The same things were measured in two ways. Each way mixes the same 11 hidden numbers, adds some noise and spreads widely along 6 directions of its own, which tell nothing about the thing.
Some things both ways: the first way, then the second way.
[-38  -3  31 -20   0 -55 -13  15 -55  12 -15   8  38 -39   9 -31  13 -39
  46  22  -9]
[-46   8 -13  -5  11   4  -2  22   5  -4   4  11  25  41   4 -26  -9  -4
  19  35 -23 -25]

[ 41  22 -38  30  -5   7  35  15  -5  14 -23  30  34   0  15  19 -45  -2
 -29  -8  -9]
[ 62 -36   5  31 -15 -33  38  15  25  27  -2 -16   1 -28 -13  29 -18 -41
  71  63 -24 -39]

[ 66  54 -18  26 -19  14  18 -21  -7  12   4  48 -16 -30 -41  18   6  29
 -43 -39 -57]
[ 45 -26  22   2 -24  16 -38   0  -1  -6 -40 -68 -23   2  54   8 -14  13
  23  18   3   2]

[ -3 -18  40   9  28 -13 -41 -56 -21 -45 -20   8 -28 -10  22 -11 -40  14
 -23  10  13]
[-22   6 -25 -28  22  14   7  -7  -6  15  -9  21   0  26 -19   9  48 -14
   3  23  10   0]

[ -4  71  46  19   5 -37  11 -49 -43 -26 -30  58  -9 -33  10  24 -23 -12
  10  17  -6]
[-13 -30 -44  19   0  25  17   5  10  -8  -8  -7  23  35   7  -5 -24  -9
  23  64 -24 -28]

[-35  -1  22  -7  22   4  10 -14 -17 -26   6  -3 -15  -7  48  -4 -16   3
  -9  62  22]
[-20  49 -23 -50  -8  20 -15   9  11 -23 -22   8  -3  36   1 -20   8  13
 -17  58  32 -16]

[ 49  -4  -1  47   2  35  -1  16  18  -4  19   7  48   4 -65  15 -31   9
  24   2 -22]
[-30  61  -9 -42 -15 -14 -28 -22  40   6  11 -14 -66  76 -42 -31   8   4
  -6 -13 -26  11]

[ 15  -7  36 -26 -19  -2 -10  -8  13 -23  31  -5 -19 -15 -31  11 -19  19
 -36  -2 -23]
[-47  18 -44  -2  21  23  21  19 -16  -2   7  16 -12  48 -32 -15  47  -5
   7  23 -14  29]

[ 34 -40  11 -18 -26  23 -25  20  27 -12  13 -10 -15 -20 -48  -8   2  20
 -35 -23 -32]
[ 10 -14  -1  17 -20  -6  -4  15   2  25 -10  -6 -16  -5  -6  -7  34  -8
  28  10 -10   4]

[ 54  12 -32   7  -9   4  25  23  10  12  33   1  26   0   1  10 -23  51
 -52  -1 -56]
[ 29  15  45 -28 -23  -6 -40  13 -36  -8  -7 -25 -56  -2   5  10   4   8
 -17 -63   2  23]

[-55  53   0 -33 -35 -15  13   4  12  10  19  15   4  -7 -19  13  27 -34
  18  19  35]
[-15   2 -32  15  -2  23 -13  88 -15 -21  -1 -48   3  47   2   3 -41 -10
   2   2 -22  18]

[ 57 -21  15  20  -2  27 -38 -27  13 -26  -3  13 -20  -2 -51  -3 -57  16
  -6 -29 -26]
[ 25 -24 -12 -10  -6  -7  12   9  -7  27 -18  -1 -14   8 -28  15  32 -19
  14   7  12   3]

[ 23 -40  17  11  34 -19 -20  18 -45  13  -2   3  41 -26  -2   6 -22  24
  -4   3 -58]
[ 12   5  14 -10 -32  -6 -18 -15   0  12   9   3 -43  38 -27 -16  23 -27
 -12 -37 -32 -14]

[ 39  -2   2  17  22   7  30   0   3   9  24 -15   6  -5  17   5  -4  24
 -37  25 -52]
[ 27  36   6 -21  -3   0  -9  24  -1 -15  -2 -23 -42  32   6 -18 -21   1
  -1  34 -10  19]

[ 19  32   1  33  14   6  15 -28   8  10  26  26 -19 -22  25   2 -19  23
 -38  51 -41]
[-12  55  29 -50 -24  21 -47  -3 -29 -26 -25   5 -41  14  16 -16  14  55
 -25  -3  27   8]

[  1 -24  12   8  17  29 -37 -43  -5  -1 -14  -7 -17   4 -24  -3   3 -32
  17 -10  -1]
[-20  -2  14 -16 -22 -60  -2 -21 -26   6   3  40 -14  15 -31 -21  29  21
  -6 -40  15 -12]

[-12 -59  31 -17  14  -2 -23  -1  -3  -5 -18 -12 -10 -18  26 -40  33 -16
 -23   6 -15]
[ 24  20  17 -45  19  27 -19  50 -21 -39 -17 -12   7 -42  48  24 -10   2
 -40  17  43  15]

[ -5  22   9  14   3  11  -7 -29  34  -5  29  25 -48 -19 -16 -11  12 -13
 -20  15  20]
[ 33   8  11   1 -18  28 -22  10 -13  -1 -25 -26 -42  -2   5  -2  15  14
  17  16  -4  12]

[-13 -47  63 -18  28 -36 -29  12 -15 -22  14 -30  -2   0  12 -26 -57  31
  16  53 -11]
[ 12  13  21 -27 -27 -52 -11  39 -34   4   2  31  -3  20 -30 -13  11 -20
 -31 -39  23 -13]

[-23  -6  -5 -11  35  14  -9 -19 -23 -14   6  -4   4  25  20  23 -16  24
  -6  11   6]
[ 11 -14  -9  -1 -25 -44  -9  12 -15  13  10   9 -11  61  -7  -2  -4 -29
 -22  23   7 -13]

[-13  51  11  33  -9  30  -5 -65   5 -23 -32  42 -43 -38 -13  12  25 -63
  16  16  32]
[ -7 -40  10  -9 -42 -13 -26  -4 -16 -14  -4 -11 -16 -13  -2 -15 -17  61
  27 -49  13 -41]

[-12 -67   0 -43  12   9  -5  59  30  13  38 -25 -16  10  14 -25 -13  12
 -32  20  -4]
[ 48  22  37 -18 -38 -37 -10  34 -14   7 -16 -11 -26   3   2  14  -6 -16
  11  22  25  -2]

[ 38 -51 -21 -26 -22  27  -8  38  -8   2   2  -2  23  -1 -10  15 -51  32
 -53 -25 -44]
[ 51   2   1 -29 -30  32 -11  47   3  -1 -38 -41 -16  -7  -5  28  33 -51
  -3 -19  15  -7]

[ 56   2 -11  40   0   9  11 -11 -24 -27 -45 -29  57 -13  17  -1  11  38
  -7  16 -51]
[ -7  -4 -24   1  22 -11 -14  23  43   8  13  -1  15   5  22 -20 -26  -2
 -12  57 -12   2]

[ 38  14   5  49  29   4  -6 -55 -24  22 -47  34  -8 -35   2  15  29 -34
 -14 -19 -50]
[ 23 -46 -18  60  -7   5  46 -13  -5   2  17  27   4 -36 -16 -15  15 -10
  21  35 -40   3]

[ 23   6  -2  20  13 -20  21  16   5  -5  21 -51  19 -15  26 -12 -30  29
   1  75 -14]
[  5  30  16 -19  -8 -30 -24  36  -7  13  -1  18 -23   3 -42 -17  -8  23
  -3 -17  -1   5]

[ 37 -49  47  -3  22  -5 -59 -58 -14  26  -7 -12 -65 -33  -6  11 -70  -1
 -43  15 -86]
[ 30  21  26 -17 -36 -12  -7  18 -44  16 -62  11   5   8 -30  -6  21  -2
  31  15  24 -25]

[-34  28 -20  16   5   1   1 -13   8  10 -26  29 -12 -23  30 -14  36 -47
  13  31  27]
[-72   3 -56  14   9  30  35  22 -11 -10  25  26  -8  20 -35 -11  16  35
   1  -7  -1  41]

Other things, the second way, with their names:
(429): [ 15 -13  16  -6 -34 -33  -3 -12 -21   6 -11  15 -17   8 -32   9   1  13
  -4 -32  18  -6]
(236): [ 10  35 -11  -8 -11  -1   7  57 -24 -10   4   7 -13  13 -42  30   2 -29
 -28  -8  11  22]
(125): [-20 -16 -24 -16  30   8   7   4 -38 -25  33  45   3  -7  -6  21   1  25
 -38  16  20   5]
(337): [ 54 -28  48  40 -39 -54  12  -4 -15  -2   0   6  -1 -52  -7  11 -45 -19
  -2 -41 -15  -5]
(375): [ -6  21  19 -43  13 -12 -24  52 -47 -31  15  21  -2 -22  23  14 -31  50
 -43  -1  53  13]
(48): [-32   3   5 -20  -7 -20  -3  -6 -11  -1  20  21 -25   1 -13   6  -2  38
   4 -34   7   1]
(67): [-47  16 -35   0   8   0  23  -4  18 -12   3  -9  -6  50  -9 -31 -29  15
  23  35 -18   7]
(732): [  6 -15   8  28 -16  20  12  -5 -18  10 -16  40  24 -39   4  13  23  -4
  14  49   3 -13]
(145): [ 20 -10 -43  -2  14  -3  40   4  13  -9   9  14   9   8 -16  14 -10 -22
   7  73   6 -15]
(269): [-50  41 -44 -23   3  44 -22  -3   3  -2 -34 -30 -21  96  -9 -15   7  -2
 -10  15 -13  36]
(380): [ 23  26 -14  24 -10  -1  12  19  13 -13   2  28   7 -46  13  16  33 -18
 -12  99  20   6]
(479): [-21  29 -31 -17  11  13   2  45  -5 -18 -11  -4   8  34  -4   3 -25   3
 -19  24  25  19]
(710): [-21  81 -13 -54  -1  -2   4 -15 -19 -36 -29  18  -3  33 -26  52 -38  24
 -17  41  64  -2]
(92): [-39  37 -34 -14  -9  21 -12   4  12  -7  10  12 -35  53 -33 -29   8  23
 -21  -5  -9  21]
(163): [ -6   0  -6 -23  -8 -74  -3   2 -20 -28  35  13 -13  28  10   9 -40  17
 -57 -10  45  14]
(353): [ 20 -37  32  26 -28 -41 -25 -30   4  35  -3  34   5 -63   9  -5  55   7
  25  19 -12 -38]
(748): [ 27 -17  10  13   9 -18  -5  41   4  13   2  -8  11 -28  24  10 -22  -9
  16  48  -7  -4]
(109): [ -9 -10   0 -20 -17 -22   0  52 -31  23   3  31  -2  19 -18 -34 -11  42
  34  13  21 -27]
(371): [ 17  -9 -18 -18   2  19  -5  36 -17 -16   0   4  -3  -8  -3  12   6   6
 -18  18  25   1]
(541): [-26  10  14 -18 -41 -29  -5 -14 -10 -10   9   5 -47  15 -35 -20   9  28
 -14 -88   8   6]
(5): [ 28   3   9 -13 -13 -10 -12   4   1 -13  -2   0 -14 -18  -7   3  -8   5
 -13  -8   6  -6]
(210): [ 52 -24  37   5 -27 -74 -10  18   6  19 -19   9  17 -62 -20  -8   1 -17
  20 -30   4 -46]
(322): [-41  40 -17   5  -7  -3  17 -11  -6 -23 -17  17   2  15 -25 -12  -6  14
 -18   1  12  25]
(747): [ 17  15  25  -3 -14 -31 -24 -26  -9  -8 -19  18   9 -22   9  23 -17  22
  -6  42  24 -17]
(257): [-36  10  -5 -10 -18 -37  -9  -9  -3  20 -15  12   7  47 -26 -22 -20  18
  13  -7   5  -9]
(94): [  6  18  -4 -30   0  15 -24  50  -7 -11 -13 -12 -10 -22  -7  20  -2  23
  -5  -2  24   2]
(713): [-45  48 -44  -6  13  69  -2 -26   6 -31 -17   8 -18  63  -9 -49  23  13
 -25  38 -26  34]
(519): [ 36 -38 -21  20 -21  12  35 -18   4   0 -25 -16 -18 -21 -45   8  18 -18
   1 -51  -4  31]
(517): [-31 -12 -24  -8   3 -13   3  24  -6   1  -8   7   7  15   5 -33  11  18
  -5  -1  20  21]
(98): [ 31  -6 -14 -36  32  13 -36 114 -22  13   6 -62 -21  37  19  52 -37 -15
  10  23   2   9]
(201): [ 36  -5  -4   7 -23 -18  39  31 -20 -23  -3  -6  -1  18 -10  -7 -19 -38
 -12  11   4   4]
(536): [-23 -15 -17  -4  -2 -21 -23   2   3  20  15  17   1  24  -8  13  14   3
   6  25  -2 -25]
(583): [ 36 -35   7  -1  -6 -15  32  51 -42 -13  24  14 -10 -32  -7  11 -28  19
  -6 -25  25  17]
(443): [-11 -11 -14   9 -18  22  -4 -20  -2  -1 -17  17  10  -7  11   7  36   2
 -12  20  17   0]
(38): [ 18 -12   4  25 -38 -22   9  21 -13 -23   3  19  30  -7 -11 -15 -69   8
   2  17   0 -42]
(578): [-50  39 -66  -5  26  70  29  12  -8 -12 -19  13  -7  48 -44 -24  33  24
  21  53 -12  37]
(433): [-50  36 -19  25 -48  36  19 -44  -5 -15  -7  30 -32  34 -40 -29  29  33
  10   4  -7  19]
(286): [  7  31 -20  -5  -6   8  17   4  16 -16 -11 -15 -17  33 -25  -5 -30  -4
   1  20  -7  14]
(156): [ 35  -6  -6   5   2  17  14  12  -7  -2 -14   6   1 -12  12   6  23 -30
 -10  44   5  12]
(730): [ 28 -20   9   4 -47 -10 -37  62  -6  -2 -20 -34   9  -2  17  21 -12 -26
 -16 -22  17 -15]
(598): [ -2   2   2   0 -20  -2 -20  34 -18  14 -32   4  13   6  -4   0  10   3
   4  -3  20   5]
(751): [-61  58 -38 -61  26  42 -46  21  28  -9 -10 -25 -22  70   5  -8  15  21
 -13  22   1  18]
(139): [ -9  -2  -5  11 -35 -26   6 -51   3  -5   2  60   3  -7 -57 -32  52 -20
 -20 -21 -16 -34]
(278): [ 39  30  14 -41   2   3 -31  12 -16 -20 -42   0  18 -31  36  50  -8   2
 -30  66  72  -7]
(460): [ 45  -5  53  23 -45 -33 -18 -38   4   3 -24  14  -5 -56  22 -10  15   4
  11  31   4 -25]
(642): [ -2   3 -13   0  -9  42  15  19  -7  -4 -10  17  -8 -22 -35   4  24  -7
 -13 -29  -3  15]
(662): [ 21 -14  18  14 -22 -65   7  24 -16  11  -4  19  16 -24   3   4  -7  -2
  17  33  20 -14]
(438): [ 14   3  15 -16 -17   2 -41  -8  -8 -13 -20 -20 -18   6  35  -7 -20  34
 -18   8  22   5]
(59): [  1  17  -8  -4 -24  13 -17  19  -9  27  -7 -11 -53  75 -18 -40  19  14
  38  41 -30   4]
(476): [ -5  22 -39  21 -19  -3  64  -7  42 -12  35   9 -38  70 -67 -73 -12 -50
  -7   3 -65  22]
(68): [-13  -6 -24 -23  13 -26  -2  28  -6  14   7 -15 -19  57  -8   7 -22   6
   7   5  13  15]
(577): [ 28  14  22 -40 -12 -11 -37  43 -36 -22  -8   4  -1 -12  17  25 -40  30
 -37  -5  58  -7]
(8): [ 16   7  17  10 -31 -32  10  24  -3 -10   3  27  11 -21 -28 -23 -35  -2
 -19 -22   1 -14]
(267): [  9 -17 -13   3  -5 -32  32   5 -15  14  14  21 -11  21 -39   3 -12  -4
  13   3   3   2]
(509): [-21  10 -21 -28  10 -36  -6   9  -3  -2  22  10 -14  61 -17 -15  -2  -7
  -7  26  -8 -12]
(303): [-46  -8  -4 -27   1 -35 -11  48 -21  17  34  22 -17  30  -4 -13  14  24
   7 -17  11  -8]
(779): [ 70 -15  30   3 -17  -9  -9  29  -8  15  -8  -7 -21 -31  -1  10  22 -37
   7   5 -17 -10]
(334): [  5   9   3 -47  37  20 -24  33 -64   0   4  23  -4  37  19  32  23  -6
 -25  38  13   0]
(660): [  9  -2 -39  12  -3  21   3  12   7   1  -6 -17 -16  33  -7   9   4 -14
  -4  41  -6  26]
(525): [ -8   5 -15 -16  12   9   0  48 -17  -7  15   1   2  25   4  34 -38  10
   4  41  11  -8]
(599): [  3  -5 -19 -30  -3 -12   1   8  -8  -8  -1  -9  -7  10  -3  52  -3  -9
 -29 -17  43  11]
(471): [ 22 -20 -15  42 -52   5  54 -35 -21   2 -32  21 -13  42 -48 -71  26 -26
   8 -11 -19  14]
(149): [ -3  24 -10 -43  12   1 -27  39 -21 -31  -7   8   1 -13  -8  15 -24  30
 -48 -17  46  11]
(752): [ 22 -37   7  -4  20   5  18  96 -14   3   9 -41 -10 -14  21  -5 -18 -17
  29 -28 -20  22]
(123): [  9  34  38  -8 -43 -19 -15  11 -21   9 -36  18 -10   1 -31 -30   0  16
  35   2  -2 -30]
(773): [ 21  -7 -35 -13   6   7  -4  61 -11  15  -2 -27  -8  61 -11  16 -20 -19
   3  43   6  11]
(330): [ -6  23 -13 -37 -16  -4   9 -14 -19   0 -30  -5 -43  50 -22 -18  44  -2
 -10 -22  31  38]
(427): [ 44 -12  65  10 -40 -64 -18 -31 -20  19 -18  45  -3 -61 -19 -25  22  19
  29   1 -12 -58]
(126): [ -5 -51 -35  12 -15 -31   4  62  -9 -16  29 -11   9   8   6  -4   2 -15
 -22 -13  15  -1]

Some of these things the first way, each followed by its name:
[ 23   2  25  13  24 -30   2  33 -21  15  11  41   2 -13  -7 -13 -49  35
  -3   9 -34]
(278)
[ 27   2 -29   5  16  -6  21   8 -31  15   0   7  24   0  35  -6 -11  25
 -30  -3 -35]
(156)
[ 14  51 -32  27 -37  15  14  19  -1  -1  30  31  58  -6 -52   8 -24  10
  27   3   8]
(751)
[ -2 -73  35  -7  52  -8 -44  21 -29 -10 -40  15 -20 -19  -1  -8  -2   3
   1 -20  -3]
(599)
[-55 -20  30  -9  41 -58 -37   7 -31  23 -19  42 -24 -39  40 -54  23 -39
  28  22  14]
(732)
[ 19 -13 -17  16  22  11 -27 -44 -29  11 -51 -21  -4 -12  19   8  -6 -16
  12   9 -31]
(257)
[ 31 -60  39 -10  37  19 -15   0  23   7 -17   7 -37  11  -6  36 -51 -18
 -28 -12 -47]
(710)
[ 22 -49  56   5   4   0 -57 -29  17  25  -1  -4 -43 -35 -41 -13 -28 -39
   6  17 -60]
(123)
[-13 -31 -20 -12  10   9  -2  22   6  26   9 -21  21  -8  19 -36  49 -39
  22  20 -16]
(375)
[ 59   4 -31  19  32   6  46  -5 -35  19 -30 -27  24 -11  54  47 -16  25
 -54  19 -70]
(286)
[ 52  19  39   8  49 -20   7 -75 -44 -10 -16  -8 -63 -12  61   6 -49  37
 -35  31 -80]
(471)
[ 26  -4 -45 -18 -38  53  24   4  48 -30   4 -24  16  21   4  14  15  -6
 -39 -12   1]
(48)
[ 53  17  12  39 -18  -5  -7  18  11   8  31  43  39  -2 -72 -20 -59  17
  21 -18 -32]
(779)
[-41   9  23 -19  15   0  12 -50   5 -23 -45 -19 -24   5  72  16  23 -51
   0  51  14]
(38)
[ 29 -23  -3  -7 -34  37 -20 -16  24 -38  -3 -19  -2 -12 -36  13  17  28
 -53 -27  -9]
(353)
[-41  -8  13 -27 -21  -2 -21  28   3 -10  -5  22   2  -6 -23  -1  -2   8
   6   4  21]
(730)
[-23 -40  15  28  51  33 -33 -56  -4  -9 -37 -19 -28 -22  37  16  35 -25
 -16  41   1]
(92)
[-16 -31  26 -62   2   3  16  19  13 -11  20 -26 -16  27  14  -8   0 -13
 -14  -5  -1]
(201)
[-30   2  37   9  31   9   1 -59  16 -57 -20 -35 -42  -2  52   6   6  -4
 -20  67  51]
(149)
[ 79 -12  20  34  49 -19  -1 -22 -45  -6 -58   3 -35 -42  20  14 -27  40
 -41  -9 -62]
(519)
[-17 -27  37   2  40  -9 -37 -20 -13 -12   7   0 -33 -20   3 -11 -15  -1
   9  30   3]
(773)
[ 38 -12   9  44  -7  35 -20 -36  23  -5 -29  12 -13 -28 -14  21 -21  -4
 -40  17 -34]
(94)
[ 25  44  18  31  -4 -20  17  14  13   0  12  48  -1  -5 -24 -28 -22  22
  15   7 -10]
(460)
[  6  11 -31 -32  -9  16  19  33  19 -10  39 -14   2  25 -21 -10 -11  -2
  26 -10  28]
(429)
[ 13   0  19   5  33 -65 -24   3 -72  35  43  35  42 -38   2 -16 -47  28
   8   7 -77]
(334)
[  5 -16  26 -51  -3 -16  33  42  25 -52  40 -45 -12   2  47 -12 -25  55
 -39  62 -16]
(577)
[-17 -25  52   3  25  -3 -32 -16 -18 -16  10  -4  10  -7 -41  -7   0 -25
  42   3  11]
(509)
[-54   1   3 -34 -55  18 -17  37  56 -38  50   6  19  18 -46 -56   9 -31
  57  16  75]
(303)
[ 21   9   5 -11 -37  53   2 -27  51 -40  27  -2 -14  15 -41  11  -9 -13
 -14 -14   0]
(371)
[ 22 -52  -4  29  50  20 -41 -36 -33  12 -45 -15 -12 -23  15  -2  11 -14
  -5  -4 -32]
(68)
[-37  -3  53 -41   6 -26   8   9  35 -30   6 -14 -48   7  16 -16  10  -9
  -1  30  39]
(322)
[  4  35 -26   6  13  14  19 -47 -29  16   8  -6  14  -8  18  18  39 -18
  -8   0 -30]
(713)
[ -8   5  55 -37   8 -37  11 -15  -1 -27  32 -34 -61 -47  25  -1   0   9
 -43  54  -9]
(578)
[-25  24 -65 -24 -24  24  53  23  23   1  -1 -43  54  52  41 -14  21 -44
  45  29  43]
(8)
